The groups are shells around one centre, one inside the other: the same stretched ball of 5 dimensions in 10 sizes.
Known rows, each followed by its group:
[ 36.6  -3.2 -62.5  -8.1  -3.7   5.3  19.6  -1.3 -33.7   4.5  12.7  34.7
  12.8   0.3  -9.4  -6.4  12.8   1.0  -8.7  24.6 -26.3   4.7  43.0  15.9
  45.0]
runif
[ 34.5 -26.3 -64.7  -9.7  -8.9  -9.6  36.1   9.2 -28.0  -0.2   0.0  42.9
   8.5  -2.8 -10.2 -14.1   1.2   5.5 -22.1  24.7 -25.5  13.8  45.8  18.0
  18.9]
topos
[  9.6  13.0 -42.3 -15.4  -1.3   2.4  14.7  -7.9 -25.9  10.1  16.5  25.0
  -7.3   1.3 -19.5  -4.7   3.9 -12.7  19.9  10.0  -8.9  11.3  21.4  14.5
  24.8]
lis
[ 31.8 -19.3 -49.6  -8.2  -7.2  -7.6  29.4   9.2 -24.4  -2.3  10.6  34.3
   9.9   0.8  -9.2  -7.4   6.3  -4.1 -12.6  23.7 -26.6   6.1  43.2  19.8
  33.0]
vaded
[  3.0  -9.3 -18.9 -12.3   8.1 -13.8  27.6   3.2  -9.6   2.9  12.0  17.4
  -9.0   9.3 -12.5 -11.4   1.4 -15.6  22.2  17.7 -12.1   3.3  27.0  10.5
  26.8]
Balod
[ 13.6  23.9 -53.3 -16.1 -16.1   9.9  11.2 -18.7 -33.4   6.7  22.3  42.9
  -7.4 -14.6 -26.2  -0.3   3.7 -23.2  18.5   7.7 -22.9  26.7  10.8  18.5
  16.5]
Balod
[ -1.1  39.4 -36.4 -17.4  -6.0  13.1   4.4 -30.0 -27.5  10.2  28.2  35.1
 -16.4 -12.0 -27.8  -0.7   6.3 -33.5  44.4   6.6 -21.0  24.9  -1.2  11.1
  23.3]
runif
[ 13.0  24.0 -37.0 -12.2  -0.5  10.3   6.6 -15.4 -27.0   7.9  27.0  25.0
  -2.6  -0.5 -17.8   0.4  12.8 -21.5  27.7  13.9 -19.9   7.5  18.9  13.2
  44.5]
Mak
[ -4.1  30.2 -15.4 -14.7  10.0   6.6   3.6 -15.7 -17.8  11.6  29.9   9.1
 -12.6   8.3 -18.8   0.2  10.9 -27.4  48.4   8.9  -7.0   1.0  11.4   9.3
  44.8]
topos
[ 11.5  20.7 -28.0 -13.4  -2.0   6.2   4.0  -2.8 -24.7   8.1  31.0  11.4
  -1.4   7.9 -17.9   7.3  11.2 -20.7  24.5   6.9  -5.8  -2.2  23.2  20.6
  45.2]
topos
[ 29.3 -20.3 -52.8  -9.3  -0.4  -8.3  30.4   9.8 -24.6   2.7   4.5  29.4
   7.6   5.8  -8.0 -11.8   4.9   4.2 -11.3  23.4 -18.0   3.3  46.0  15.9
  31.3]
topos
[ 17.6  -8.2 -44.2 -11.3  -4.5  -6.3  28.5  -3.0 -21.5   0.4   9.9  38.2
  -2.1  -4.3 -14.5 -11.5   2.5 -12.3   6.0  20.7 -26.7  16.2  28.4  13.6
  21.5]
vaded
[ 29.8 -12.3 -42.7  -8.0  -6.6  -4.6  23.9   7.4 -23.7  -2.3  17.4  29.6
  10.0   2.4  -9.7  -3.0   9.2  -9.5  -5.8  22.1 -26.2   2.6  40.5  20.6
  40.8]
nore
[ 15.7  -7.1 -34.5 -13.1  -4.7  -8.3  21.4  10.9 -20.5   3.5  16.1  17.9
  -0.6   7.9 -15.1  -1.5   1.9  -9.9   4.4  10.5  -5.5   2.0  33.5  22.1
  26.3]
Gemak
[  0.2  36.5 -41.4 -19.1 -10.1  11.7   4.8 -23.7 -30.0  11.4  26.3  33.0
 -16.1 -10.7 -29.7   1.5   2.8 -29.1  37.0   1.5 -12.3  25.0   1.2  15.8
  15.6]
runif
[ 22.7  14.3 -58.7 -14.2 -10.7   8.5  12.3  -8.5 -35.2   8.6  18.2  34.4
   0.7  -5.0 -20.2  -0.9   6.5  -9.6   6.1  10.8 -15.7  14.8  25.5  19.4
  27.1]
Gemak
[  6.1  -1.7 -24.0 -12.0   2.9  -8.1  23.8  -3.1 -13.9   1.7  16.4  24.2
  -7.4   2.9 -14.5  -8.7   3.9 -20.2  22.6  17.6 -19.4   8.5  23.0  11.8
  28.7]
felaz
[ 16.5  13.9 -41.1 -11.8   4.4   6.5  11.0  -8.1 -26.7   9.7  20.3  20.4
   0.1   5.9 -14.0  -3.6  11.8 -10.5  19.2  16.2 -13.5   1.7  28.4  12.3
  44.9]
Laba
[  6.0 -16.5 -15.7 -12.5  -0.6 -18.3  29.1  13.3  -8.7  -1.7  15.6  16.2
  -6.1   9.1 -13.4  -5.3  -1.2 -18.3  12.9  13.4 -10.0   2.4  29.5  19.4
  22.1]
topos
[  8.0  -9.6 -11.8  -9.5   6.6 -12.5  24.4   6.7  -8.4  -1.4  19.9  13.9
  -2.5  11.1  -9.7  -5.7   6.7 -20.5  20.5  19.8 -17.6  -3.5  30.5  14.0
  40.8]
nore
[  8.7  -8.2 -21.1 -11.9  -1.5 -11.7  24.8   6.1 -12.9  -0.8  18.3  20.7
  -4.7   5.4 -14.3  -4.6   2.3 -20.1  15.4  14.8 -15.5   4.8  27.1  17.7
  27.3]
felaz
[  5.3 -13.0 -11.3 -11.6   6.0 -16.0  25.5  12.6  -7.6   0.6  17.3   8.9
  -5.0  14.6 -11.0  -5.1   2.6 -17.0  18.0  15.1  -7.3  -5.0  31.6  16.5
  33.1]
Laba
[ 30.0   7.7 -60.7 -11.6 -11.7   7.6  14.5  -5.1 -35.4   5.3  18.2  36.6
   6.5  -4.9 -16.7  -0.9   9.2  -7.9  -1.7  15.5 -22.2  12.2  31.7  20.3
  33.8]
Gemak
[ 25.5  12.0 -67.7 -14.2 -13.7   8.9  16.5 -13.3 -37.5   7.2  13.9  45.9
   0.4 -12.0 -20.8  -5.1   5.1  -8.7   1.9  14.2 -24.2  23.3  24.2  17.4
  20.4]
lis
[ -1.6   0.7 -19.6 -14.9   5.8 -10.2  22.4  -0.2 -12.0   5.9  15.1  15.6
 -13.1   7.9 -16.7  -8.1   0.0 -18.2  28.1  11.3  -5.8   6.1  20.7  12.1
  21.9]
Balod
[  1.0  28.9 -21.7 -12.8   7.1   8.4   6.6 -21.5 -19.6   8.2  29.0  21.0
 -10.1   0.8 -18.2  -2.6  12.7 -29.6  45.2  15.0 -21.2   7.4  10.8   7.2
  45.6]
nore
[  0.8  -3.0 -10.5 -12.4   4.4 -11.8  22.8   2.3  -8.5   0.5  20.5  15.4
  -9.2   8.0 -14.4  -5.2   3.1 -24.9  27.9  14.4 -13.8   2.6  22.1  14.1
  30.6]
vaded
[  8.7  17.7 -46.3 -15.8 -10.6   4.5  16.6 -18.0 -27.5   5.5  18.6  42.1
 -10.6 -12.7 -24.3  -5.3   2.0 -23.6  22.5  10.9 -24.0  26.6  10.5  14.4
  14.2]
nore
[  6.3  41.3 -39.9 -15.1  -3.6  17.8   0.1 -28.5 -31.1  11.2  31.0  30.9
  -9.4  -8.2 -24.3   1.8  12.1 -29.0  40.2   9.3 -21.3  17.1   5.7  11.5
  37.9]
runif
[ 12.6 -17.3 -19.6 -11.1  -2.2 -16.2  27.4  15.7 -11.3  -2.4  16.9  15.9
  -1.0   9.9 -11.9  -3.1   1.7 -16.0   6.7  14.8 -11.6  -1.0  34.4  21.4
  28.8]
lis
[ 23.9  -7.2 -34.0 -10.1  -7.1  -5.1  18.9  11.5 -21.9  -0.3  22.3  19.5
   6.9   6.8 -12.3   2.8   7.9 -13.1   0.1  14.6 -14.9  -1.9  37.4  24.6
  39.9]
Gemak
[ 34.1 -14.9 -66.6 -10.3 -11.1  -3.2  29.7   3.0 -31.7   1.4   5.2  44.3
   8.0  -5.5 -12.8 -10.5   3.5   1.4 -16.9  22.3 -26.5  15.7  40.5  18.6
  22.0]
vaded
[  5.4  24.9 -38.0 -14.0   3.3   8.6  11.4 -23.1 -24.9   9.8  20.5  31.2
 -10.3  -4.4 -19.7  -7.4   9.0 -22.0  35.5  15.7 -22.2  15.9  12.2   6.7
  33.3]
nore
[ -5.8  18.4 -11.4 -14.2   7.2  -1.5  12.9 -12.6 -12.4   6.2  25.7  15.7
 -14.6   4.5 -18.4  -3.8   6.3 -30.7  44.9  11.6 -13.6   6.6  10.7   9.3
  34.6]
Mak
[  4.5  30.1 -41.5 -18.4 -12.0   8.9   6.1 -16.0 -29.8  10.0  26.4  29.7
 -12.2  -7.5 -28.0   3.6   2.7 -25.8  28.9   1.0  -9.5  20.5   7.3  19.7
  17.3]
Balod
[ -5.1  31.1 -14.7 -14.3  11.1   7.1   4.6 -19.4 -17.0  10.9  29.3  12.5
 -13.6   6.3 -18.6  -1.8  11.6 -29.5  51.3  11.5 -12.0   3.2   9.5   6.7
  45.4]
Laba
[  6.8 -11.7 -21.9 -13.3   3.0 -14.5  25.8  11.3 -12.2   3.1  13.3  13.2
  -6.2  11.9 -13.4  -6.5  -0.2 -12.1  13.6  12.6  -3.9   0.0  31.1  17.2
  24.5]
Balod
[  7.7   2.7 -44.9 -16.4  -9.2  -4.8  24.7  -7.1 -23.4   4.8  11.0  37.8
 -11.4  -7.7 -22.5  -8.9  -3.5 -16.4  14.1  10.3 -16.2  23.9  17.1  15.9
   4.9]
lis
[  3.3  13.2 -23.5 -14.9  -5.8  -1.9  13.8  -5.5 -18.5   3.6  26.0  22.3
  -9.8  -0.3 -21.3   1.3   3.5 -28.0  27.9   7.3 -13.1  10.9  14.4  18.7
  25.3]
felaz
[ 16.9  14.5 -53.0 -13.4  -5.1   7.1  15.7 -15.4 -30.4   7.7  16.1  38.3
  -3.6  -7.3 -19.2  -6.9   6.8 -13.8  15.5  15.9 -23.4  18.5  20.7  12.6
  27.1]
felaz
[ 20.7  -5.6 -35.3 -10.9  -8.7  -5.4  21.0   6.4 -21.5  -0.7  20.7  25.9
   3.3   2.0 -14.4   0.1   5.8 -16.0   3.3  14.8 -19.0   5.1  32.1  22.6
  32.5]
felaz
[  0.9  14.8 -19.0 -12.6   3.8  -0.5  15.3 -14.1 -15.0   3.6  24.3  24.3
 -10.9   0.0 -17.5  -5.3   7.8 -29.5  37.6  15.9 -22.8  10.3  13.2   9.5
  35.3]
lis
[ 31.0 -22.3 -51.7 -10.3 -12.8 -10.3  30.4  14.9 -25.4  -2.1   9.6  33.5
   8.3   0.7 -12.1  -5.0   1.8  -2.8 -17.9  18.0 -19.2   7.9  43.2  24.9
  22.6]
Mak
[ 26.7   2.7 -60.5 -12.8 -15.8   3.1  19.7  -4.4 -33.3   3.0  15.2  42.2
   3.0  -9.1 -19.1  -3.0   4.1 -10.3  -3.4  14.2 -23.7  19.2  28.5  21.4
  21.0]
Mak
[  8.8  24.5 -38.6 -14.9  -8.8   8.1   9.2 -17.1 -27.3   6.0  26.4  33.0
  -7.9  -8.1 -23.3   0.8   6.8 -27.2  27.7   9.3 -21.2  18.3  11.1  16.3
  27.5]
vaded
[ 19.6  16.5 -48.1 -12.8 -10.0   8.1  11.3 -10.9 -30.9   5.3  23.7  34.0
   0.1  -6.0 -19.7   0.8   8.9 -18.5  13.5  12.6 -22.5  14.1  21.6  18.7
  32.9]
Mak
[ 19.7  -8.0 -47.4 -11.1  -2.6  -5.1  28.0  -3.2 -22.8   2.1   8.7  37.1
  -0.6  -2.9 -13.4 -12.2   3.7  -8.8   4.4  21.8 -25.6  14.1  31.0  12.6
  24.7]
Gemak
[ 11.0   5.1 -49.5 -14.2   0.7  -0.4  23.6 -12.7 -25.1   8.4   7.6  36.9
  -8.2  -4.4 -17.7 -14.0   2.1  -9.6  16.6  17.5 -19.6  19.3  21.8   8.3
  18.2]
runif
[ 32.0 -26.4 -62.1 -12.1 -17.2 -12.3  35.0  14.9 -28.0  -1.4   3.1  40.9
   6.4  -3.6 -14.6  -8.4  -3.4   1.6 -24.9  16.4 -18.4  15.9  42.6  25.6
   8.5]
Laba
[ 29.0 -25.0 -57.9 -12.6 -13.5 -12.6  33.4  16.3 -26.6   0.3   3.7  34.8
   5.1   0.4 -14.1  -7.9  -3.2   2.4 -21.1  15.2 -13.1  11.9  42.9  24.6
  10.9]
Laba

New rows, each followed by its group:
[ 18.4  14.7 -60.0 -15.3 -10.4   7.3  15.3 -12.8 -34.2   9.1  14.5  39.7
  -4.1  -8.6 -21.9  -4.9   3.5 -10.9   9.6  10.9 -17.6  21.5  20.9  16.6
  18.3]
Gemak
[ 10.0  28.1 -42.5 -13.8  -0.6  12.1   7.6 -22.1 -29.0  10.1  23.7  31.1
  -6.7  -5.0 -20.3  -3.3  10.7 -21.2  31.1  13.6 -21.3  14.8  14.0  10.2
  36.4]
vaded
[ 29.4  -6.0 -46.7  -8.7  -7.2  -1.0  21.2   2.5 -26.4  -0.2  17.8  31.9
   8.9   0.0 -11.6  -2.9   9.8 -10.0  -3.1  21.1 -26.5   5.4  37.5  19.5
  40.1]
vaded
[ 14.5  -7.7 -26.8 -12.2   1.4  -8.9  19.8  13.8 -17.4   4.2  17.9   9.3
   0.8  14.7 -12.1  -0.8   4.6  -9.1   8.0  11.8  -1.9  -6.4  36.7  20.9
  35.9]
Balod
[  5.0  11.6 -18.7 -11.5  11.2  -0.3  12.8  -5.9 -15.7   7.4  23.2  11.0
  -5.5  11.3 -12.7  -4.2  11.1 -19.2  33.0  16.5 -11.9  -3.5  24.1   9.6
  47.7]
lis
[  6.4  -0.8 -25.9 -13.9   1.9  -8.0  20.7   3.6 -16.2   5.0  16.7  16.2
  -7.0   8.2 -15.6  -4.7   2.3 -15.1  19.0  11.5  -6.7   3.3  26.2  16.1
  26.8]
Mak
[  1.6  -3.3  -4.1  -9.5  14.1 -10.9  21.4   1.9  -5.5   1.3  21.4   8.4
  -6.2  14.4  -8.9  -7.2   8.8 -22.7  32.6  20.5 -15.6  -6.7  27.0   9.1
  46.8]
runif
[  6.0 -11.2 -26.0 -13.4   0.0 -14.2  29.2   4.5 -12.8   1.3  11.2  24.3
  -8.5   4.0 -15.2  -9.9  -1.5 -15.9  14.9  15.0 -13.4   9.6  26.0  14.8
  17.2]
lis
[ -5.7  14.3 -11.4 -16.0  -2.7  -5.5  14.5  -6.0 -12.7   3.3  27.1  17.8
 -15.5   1.7 -22.3   0.7   1.4 -33.8  37.9   5.4 -10.3  10.6   9.0  17.2
  22.3]
Laba
[ 23.4  17.8 -61.1 -15.3 -17.0  10.0   9.8  -7.8 -37.9   8.1  21.2  35.9
   0.6  -7.8 -23.2   3.3   5.3 -12.2   3.9   6.5 -14.1  17.5  23.1  23.9
  22.9]
Balod
[ 13.2  13.5 -27.5 -12.6  -7.1   2.3   9.5  -1.9 -22.7   2.9  30.1  19.4
  -1.0   2.6 -18.2   6.0   9.1 -24.7  19.9   9.2 -14.7   3.6  22.4  22.0
  39.2]
lis
[  7.9  -7.2 -31.6 -13.5  -1.9 -10.7  27.7   0.5 -15.8   2.0  11.7  28.8
  -8.2   0.6 -16.3  -9.9  -0.7 -16.0  14.5  15.2 -16.6  13.0  24.4  14.4
  17.0]
Mak
[  7.1  31.7 -37.7 -14.6  -1.1  12.4   4.7 -21.5 -28.1  10.3  27.2  27.3
  -8.3  -3.8 -21.7  -0.2  10.6 -24.7  35.0  10.6 -18.1  13.1  11.4  11.9
  37.2]
Gemak
[ -6.8   3.6  -4.6 -13.0  12.9 -10.4  20.9  -3.7  -5.7   4.2  19.9  10.7
 -14.2  11.0 -14.0  -8.6   4.2 -25.7  40.5  15.3 -11.1   0.9  17.9   7.7
  34.0]
runif
[ 24.0  16.9 -48.7 -11.6  -6.6  10.5   7.9  -7.9 -32.6   6.9  25.1  27.4
   4.9  -0.4 -16.6   2.8  12.8 -13.7  10.9  13.8 -18.9   5.8  27.8  19.0
  44.2]
lis
[ 39.7 -38.2 -64.3  -8.9 -12.5 -15.3  39.8  21.4 -26.9  -3.2  -1.1  39.2
  13.2   1.0  -8.0 -11.6  -0.7   9.5 -34.5  23.5 -21.3   8.9  53.9  24.1
  17.6]
runif
[ -1.2  12.3 -23.2 -15.9  -7.0  -4.1  18.0  -9.8 -16.6   2.5  22.9  29.2
 -14.7  -5.4 -23.4  -2.5   0.1 -31.4  31.3   7.9 -17.5  18.7   8.8  16.2
  15.6]
topos
[ -1.5  12.8 -18.1 -16.7  -3.5  -4.7  12.9  -0.2 -16.5   6.1  25.6  13.1
 -12.6   5.7 -22.1   2.9   0.8 -26.0  30.2   2.4  -1.5   6.5  14.9  20.3
  22.3]
topos
[ 19.3   2.9 -36.5 -12.9 -12.1  -1.6  14.8   5.9 -24.9   1.8  24.7  22.7
   2.1   2.3 -17.8   5.2   5.4 -17.5   5.6   8.6 -12.2   5.0  28.7  26.1
  31.1]
lis
[ 36.8   4.5 -62.5  -9.9 -12.9   8.5  13.1   0.1 -37.4   4.2  20.5  33.8
  12.9  -2.2 -14.4   2.4  12.1  -5.0  -9.3  16.5 -22.2   6.5  38.4  23.8
  41.9]
runif
[ 28.3 -13.3 -64.0 -11.7 -11.3  -4.6  31.1  -0.3 -29.5   1.4   4.1  46.6
   3.0  -8.4 -15.1 -12.3   0.8  -2.3 -11.2  20.7 -26.7  20.7  34.9  17.0
  14.4]
lis
[ 11.3  -7.5 -12.7 -11.0   1.8 -11.1  18.2  15.8 -12.0   0.7  24.9   4.1
   0.9  16.6 -11.1   3.1   6.6 -17.5  14.2  11.8  -4.5 -10.7  34.8  22.5
  42.9]
topos
[ 27.8   3.2 -67.2 -14.6 -16.2   3.9  18.4  -1.3 -36.9   6.8  12.4  39.3
   2.9  -6.8 -20.3  -2.3   2.2  -3.6  -7.9  10.2 -14.5  18.0  30.7  23.2
  16.5]
nore
[ 27.4 -13.7 -51.6 -12.8 -15.1  -7.6  25.3  13.5 -27.4   0.7  12.6  30.3
   5.3   0.8 -15.9  -1.1   0.3  -4.8 -13.4  11.6 -11.8   9.0  38.5  27.3
  18.8]
vaded
[  8.8  34.2 -36.0 -13.7  -2.7  14.5   2.7 -23.2 -28.3   8.7  31.0  28.4
  -6.3  -5.3 -21.6   2.1  13.1 -28.4  36.1  11.6 -22.7  12.8  10.5  12.8
  42.3]
topos
[  1.9   7.8 -18.5 -15.8  -9.1  -6.7  15.5   2.2 -16.2   2.0  26.5  18.1
 -10.3   2.2 -22.2   3.9   0.1 -28.7  24.3   3.3  -7.2   9.1  15.7  23.4
  19.8]
runif
[ 33.2 -12.0 -64.0 -11.8 -17.6  -3.2  26.1   7.2 -32.7   0.6  10.1  40.9
   7.8  -5.8 -16.1  -3.7   1.7  -2.6 -18.1  15.4 -20.8  15.5  38.1  25.5
  18.0]
Gemak
[ 10.3   9.3 -33.3 -12.9  -5.7  -0.3  17.7  -9.6 -21.2   2.2  21.6  31.9
  -6.1  -4.9 -18.9  -3.6   5.2 -24.3  21.5  14.4 -23.7  14.9  18.0  15.5
  27.4]
Mak
[ 21.8   8.7 -65.7 -15.1 -13.4   5.2  19.2 -10.5 -35.3   7.5  11.1  44.2
  -2.6 -11.0 -21.7  -6.5   1.6  -8.0   2.1  12.1 -19.8  24.2  23.3  17.7
  13.4]
vaded
[  4.1  17.7 -19.9 -14.5  -7.5   0.6   9.4  -5.0 -19.3   3.1  31.7  18.6
  -8.0   0.7 -21.6   6.1   5.7 -31.4  29.5   5.3 -12.6   7.8  13.9  21.5
  31.4]
topos
[ 25.3 -18.1 -35.8 -10.2  -7.6 -11.1  24.8  19.0 -20.3  -1.4  16.7  18.8
   7.6   9.1 -10.9   0.1   4.2  -7.3  -8.3  14.8 -11.1  -2.7  42.7  26.2
  33.2]
vaded
[ 34.6 -17.5 -49.8  -8.0  -0.9  -5.1  23.7  15.2 -26.4   2.8  11.6  20.6
  14.1  11.4  -6.1  -4.5   9.8   4.6 -14.3  22.0 -14.1  -6.8  51.4  20.6
  45.3]
runif
[ 19.7  -4.0 -40.6  -9.5   0.2  -2.9  24.1  -4.3 -21.5   1.6  13.9  32.6
   1.4  -0.3 -11.7  -9.8   8.1 -12.2   9.4  23.3 -27.6   8.8  31.1  11.9
  35.7]
vaded
[-12.0  40.2 -16.3 -17.0   7.2   9.2   3.1 -27.7 -18.2  12.1  30.1  19.0
 -20.8  -1.0 -24.5  -2.0   7.9 -35.9  59.6   7.0 -13.0  13.7  -1.8   6.0
  33.3]
Balod
[ 12.2  12.9 -35.7 -13.4  -8.9   2.2  14.3  -8.5 -24.2   2.9  24.5  30.8
  -4.4  -4.8 -20.1   0.3   6.1 -24.5  19.6  11.4 -21.2  14.1  17.9  18.6
  28.5]
Mak
[ 18.5  -4.2 -37.6 -10.1   5.1  -3.4  21.6   0.8 -20.8   4.6  13.9  22.2
   1.8   7.5 -10.1  -8.3   8.6  -7.4  10.1  21.2 -17.3   0.8  35.3  12.3
  40.4]
Gemak
[ -3.3  32.8 -22.3 -15.5   4.6   8.6   4.9 -21.9 -20.5  10.3  28.9  20.0
 -14.3   0.1 -21.7  -1.2   9.3 -30.6  47.6   9.4 -14.5  10.6   6.3   9.1
  36.9]
Gemak
[ -0.1   8.5 -16.7 -15.4  -1.1  -6.2  15.0   1.1 -14.8   5.0  24.1  12.8
 -10.8   7.1 -19.5   0.9   2.0 -24.6  28.7   5.7  -3.7   4.3  17.9  18.8
  25.7]
vaded
[  7.9 -16.4 -19.8 -12.9   0.2 -17.4  28.2  15.1 -10.7   0.2  14.0  14.0
  -5.0  11.3 -13.1  -5.2  -1.1 -13.8   9.9  12.4  -5.6   0.4  32.4  19.8
  22.5]
topos
[ 19.6 -12.9 -51.8 -14.4 -12.5  -9.4  29.2   7.0 -25.2   2.3   7.3  35.5
  -2.0  -2.9 -18.2  -7.4  -3.7  -6.2  -6.2  11.9 -13.2  17.1  31.4  22.0
   7.5]
vaded
[ 10.5  11.0 -20.4 -10.5   2.8   0.9  12.2  -5.3 -17.5   2.8  27.9  17.2
  -1.6   5.9 -13.6   0.2  12.1 -24.4  27.3  16.5 -19.6  -0.4  23.8  14.5
  48.4]
Mak
[ 15.7   7.6 -44.4 -11.6   4.9   3.1  18.1 -10.6 -25.1   8.0  13.8  28.6
  -2.1   1.5 -13.6 -10.1   9.1  -9.5  17.5  20.4 -20.3   8.5  27.5   8.5
  37.1]
Laba
[  8.1   7.4 -22.5 -12.7  -4.2  -3.2  15.7  -2.1 -17.5   1.4  26.0  21.3
  -5.1   2.1 -17.7   1.0   5.9 -26.0  22.9  11.5 -16.8   6.4  20.4  18.7
  32.9]
felaz
[ -0.8   2.3  -7.3 -13.7   2.2 -10.4  17.5   5.0  -9.4   2.0  25.4   8.6
  -9.4  10.7 -16.4   0.6   3.3 -26.7  29.9   8.9  -6.3  -0.9  20.8  18.3
  32.0]
lis
[ 25.1   4.9 -40.5  -9.9  -1.5   3.6  12.1   2.2 -27.0   5.0  23.2  18.7
   7.7   7.6 -11.7   1.7  13.1  -9.6   6.5  16.4 -15.0  -3.7  36.5  19.4
  50.0]
vaded
[  2.6  -2.7 -10.2 -10.8   5.8 -10.5  22.6  -0.1  -8.2  -0.6  21.4  17.1
  -7.5   7.1 -12.9  -6.0   5.8 -25.8  28.7  18.0 -19.3   2.0  22.8  12.4
  36.3]
Laba
[ 32.7 -18.8 -67.3 -10.8 -12.9  -6.0  33.4   3.2 -30.5   0.1   2.5  48.1
   6.1  -8.2 -13.7 -12.7   0.6   0.6 -18.4  22.4 -28.1  20.0  39.2  18.6
  14.6]
Laba
[ -2.0   5.5 -11.2 -15.1  -2.4  -9.1  17.5   1.5 -11.3   1.9  25.2  14.6
 -11.9   5.5 -19.6   0.7   1.1 -29.2  30.3   6.7  -8.0   5.8  16.1  19.1
  24.2]
nore
[ 20.2  13.2 -55.9 -12.8  -3.0   8.0  14.9 -13.6 -32.0   8.9  15.2  35.5
  -0.6  -4.2 -17.2  -6.8   8.5  -9.1  12.2  17.0 -21.3  14.5  25.3  12.3
  32.0]
vaded
[ 29.2 -18.9 -51.7 -11.3 -12.9  -9.4  28.3  14.3 -26.1  -0.5  10.4  31.6
   6.8   1.3 -13.6  -3.9   1.1  -3.0 -15.7  15.3 -15.6   8.0  41.2  25.3
  21.1]
felaz
